The first 4 rows are patterns. Each new row is the sum of 2 different patterns, raised or lowered, with some noise. Before adding, each is slid sideways (what falls off one end comes back at the other) and multiplied by a number that may be negative. Names go in the order of the patterns.
Known rows, each followed by the names of its patterns:
[121,83,-185,-53,13,-57,-107,7,107,84,190,58,47,-201,39,-40,77,63,155,-72,-37,78,129,99,70,191,176,74,4,194,-62,-178,-82,171,-176,114,-93,57,-68,196,-124]
Z
[-70,155,-119,183,125,-73,-145,99,-80,20,193,130,-28,-200,-122,84,43,80,-44,67,-138,-108,58,-153,100,-174,-51,-137,96,-188,-41,-67,182,-136,35,32,-1,-18,62,-32,109]
D
[-178,18,-105,-53,-51,-94,-153,180,54,-33,-61,147,-60,6,-104,-110,-125,54,26,-42,-39,-47,-131,161,142,194,29,-16,-164,-62,160,-81,61,32,-75,-148,163,-48,-30,-84,191]
V
[-67,-47,-194,135,-122,-169,76,83,58,45,-70,-120,72,106,-102,-45,104,101,-123,150,-17,97,-154,84,-8,180,167,49,-89,-158,-174,-41,181,132,111,5,-79,53,-178,-162,-64]
T

New rows, each followed by the names of its patterns:
[-101,-154,-157,-96,41,113,65,159,-80,9,-95,-30,-65,-116,288,88,100,78,-18,63,-21,75,129,-150,50,-206,-42,-25,67,-121,-187,-27,172,-82,-137,54,-37,-44,-107,60,-185]
V T
[107,-126,-25,-96,-29,16,-142,7,-70,51,-97,-57,93,-331,47,-214,-211,-47,116,-61,99,85,-185,-132,-160,194,50,-63,-37,-12,-53,-124,155,166,-23,168,7,274,69,97,12]
Z D
[217,308,-23,80,27,326,233,405,250,53,225,219,225,262,296,27,237,149,214,25,405,112,369,385,331,224,474,-4,237,237,337,-11,361,168,287,438,382,186,248,342,266]
Z V
[102,-80,-145,29,-233,-16,-105,229,-91,33,-187,-164,-134,103,138,79,-50,-200,-142,-204,-113,10,-45,8,160,156,96,-72,244,-178,141,89,-26,-191,28,-105,3,198,-21,-91,100]
Z T
[3,102,-60,20,-242,231,-42,45,-183,268,-164,28,-271,23,-112,-137,-161,133,-45,-40,-179,136,-221,65,-274,-233,-88,114,-106,-5,-78,-237,-253,117,233,216,-76,-90,-242,-55,33]
D V
[24,216,-64,-201,-32,134,-96,41,20,-50,68,289,-184,1,156,-245,-40,159,41,-125,-160,2,144,216,106,7,-154,-75,-130,112,-67,229,-217,-83,-37,200,-58,33,131,315,-42]
Z D
[135,-10,51,-168,-59,-45,95,6,-71,180,198,111,95,145,256,-67,89,249,-101,-180,-101,58,-65,161,-121,-54,22,150,-165,-7,142,-233,-26,-64,85,-135,7,-78,-81,75,98]
Z T
[-205,-129,-104,17,-90,-357,-384,-180,-358,-417,-410,-2,-351,-138,-332,-206,-210,-203,-329,-59,-277,-528,-387,-317,-299,-311,-335,-267,-135,-70,-315,-317,-402,-367,-320,-288,-122,-202,-363,-461,-343]
Z T
[41,257,-46,190,-92,42,-113,32,360,203,14,101,108,106,-59,111,-3,-12,147,167,165,144,107,-40,83,156,152,-116,72,-42,2,-68,-50,-27,82,-155,174,109,224,-185,126]
Z D
[213,47,153,156,68,329,15,217,135,181,108,39,-9,-33,-23,126,171,171,6,-50,123,90,99,204,31,-151,-72,83,99,49,-17,77,-122,205,225,290,52,218,127,119,204]
Z D
[336,89,286,84,75,8,28,-85,34,-170,108,-173,143,-75,-114,65,143,15,143,-157,22,-41,38,1,114,57,203,-94,35,-77,148,44,220,-31,182,136,130,-92,3,-47,-44]
D T
[-76,30,65,78,-137,-3,-15,101,-155,133,-102,188,145,12,-155,48,-43,30,146,153,-125,-236,-209,22,29,133,-12,-57,-72,-127,14,-78,148,-225,-20,-88,105,-261,64,-68,178]
D V
[148,-53,-59,86,215,99,-96,-55,-149,8,-43,238,69,12,68,-73,35,106,142,-79,48,-21,26,-214,-20,-39,5,-105,85,114,96,-157,184,-139,164,-119,-3,-70,191,-122,19]
Z D
[-49,-111,32,-165,35,23,-95,-168,-169,-301,35,-113,8,-176,65,-287,-123,0,-337,-46,-245,-178,-274,-10,-193,-81,-43,77,-186,-181,-53,-116,-73,1,-38,-51,-178,80,-135,114,50]
Z D
[0,-153,6,-168,-277,-140,22,-7,144,94,41,-186,178,-129,173,37,23,-49,37,32,-21,247,-16,122,75,135,-126,20,-89,-173,-34,-26,133,-5,-39,1,-156,-38,-67,-44,-12]
Z D
[-133,263,211,-157,-9,99,11,-96,262,124,127,-49,-69,23,-73,-54,-56,219,-12,1,78,-193,151,-297,-172,-162,51,-201,-181,59,96,-248,104,107,55,31,15,-108,164,28,84]
D T
[55,51,275,339,187,189,392,381,154,257,328,162,-87,138,313,110,362,95,160,1,232,22,383,318,60,104,129,143,-45,77,222,198,313,101,286,-90,82,174,275,247,323]
Z T
[65,-26,-39,-87,-31,-112,-31,-141,-126,335,-53,31,93,115,-10,-54,-99,-89,-102,87,114,116,149,-127,-171,-66,19,63,79,-18,-116,-219,-277,-98,-33,69,-213,128,75,-3,-116]
Z D
[39,136,11,195,86,126,62,129,-124,22,-34,4,13,124,77,-155,30,-11,56,5,224,83,164,-5,246,-123,258,39,203,-1,192,70,131,69,79,95,157,40,122,9,103]
Z V
[-79,-80,-39,125,79,259,-28,83,21,117,59,254,21,-36,193,4,88,129,153,36,272,157,65,-118,185,48,53,138,-43,-91,-51,-58,113,32,187,-198,4,52,135,15,208]
D V
[-42,267,-180,-29,-39,-8,16,-131,91,125,-4,125,109,247,85,40,-79,74,78,45,66,146,144,-45,117,191,268,111,180,69,126,184,239,-41,9,-24,4,124,313,143,67]
V T
[264,316,134,318,139,321,323,178,337,96,155,205,406,71,180,171,420,44,220,276,285,152,387,373,444,119,549,105,524,377,270,42,464,143,260,589,449,260,143,252,362]
Z D
[42,139,-251,250,-220,47,-157,163,-301,75,-127,147,26,89,45,61,88,87,-82,70,-176,135,-127,351,119,-16,-171,77,-166,99,237,93,-94,-243,-144,-32,-61,41,-23,-55,-63]
Z D
[-78,-54,139,16,-62,94,114,-140,126,59,78,65,-30,-91,227,177,-10,5,225,95,2,97,-23,53,8,139,43,160,138,21,118,58,87,65,168,54,97,171,-23,140,-12]
V T
[122,259,78,147,193,142,-213,10,125,2,136,116,126,-42,145,30,15,89,313,352,281,100,89,-101,-194,-17,279,-145,314,116,167,51,281,115,58,241,36,-47,1,-40,-75]
Z T
[-25,183,158,13,28,226,342,209,13,190,-24,-28,-37,296,20,112,112,35,143,252,86,92,263,-37,80,-42,131,-30,54,152,150,164,138,31,-29,-8,126,3,35,228,120]
Z D
[-129,-118,-33,-15,-146,-187,-104,47,-6,-292,-303,-214,-132,-260,-19,-39,-222,-172,-266,-122,-129,-72,-362,-399,-268,-95,-147,-121,-147,-302,-435,-153,50,47,-335,224,-80,29,-106,-2,-123]
Z T
[62,132,165,-35,196,79,-108,215,210,4,179,54,-159,121,199,303,215,146,59,53,113,-3,191,275,90,259,14,279,91,378,134,449,187,187,-155,233,211,45,170,174,17]
D V
[-98,-211,-282,-226,-195,-335,-87,-244,-390,-130,-90,-233,-275,-115,-349,-233,-154,-36,-62,-177,-349,-300,-159,-218,-204,-99,-242,-46,-218,-9,-206,-127,-238,-52,-149,-81,-441,-200,-355,-246,-198]
D V
[16,-258,-55,-285,-84,-42,-205,-244,-206,-122,-198,-214,-127,14,-102,-87,-187,-202,-178,-167,-216,-214,-58,-136,-60,43,-22,-202,-187,-71,-8,-31,-184,128,-80,-243,-160,20,-154,-145,-135]
Z T
[228,48,208,-17,-93,-50,219,-2,126,7,90,-46,304,109,284,151,-31,-53,58,157,-25,134,165,84,91,223,76,-41,58,197,11,132,105,17,27,64,56,264,156,177,145]
Z V
[247,270,-41,140,-35,139,263,193,91,108,132,134,309,142,257,207,299,7,286,-9,-81,14,201,-135,322,67,149,17,375,-37,216,120,-117,-10,156,82,-8,98,175,107,383]
Z V
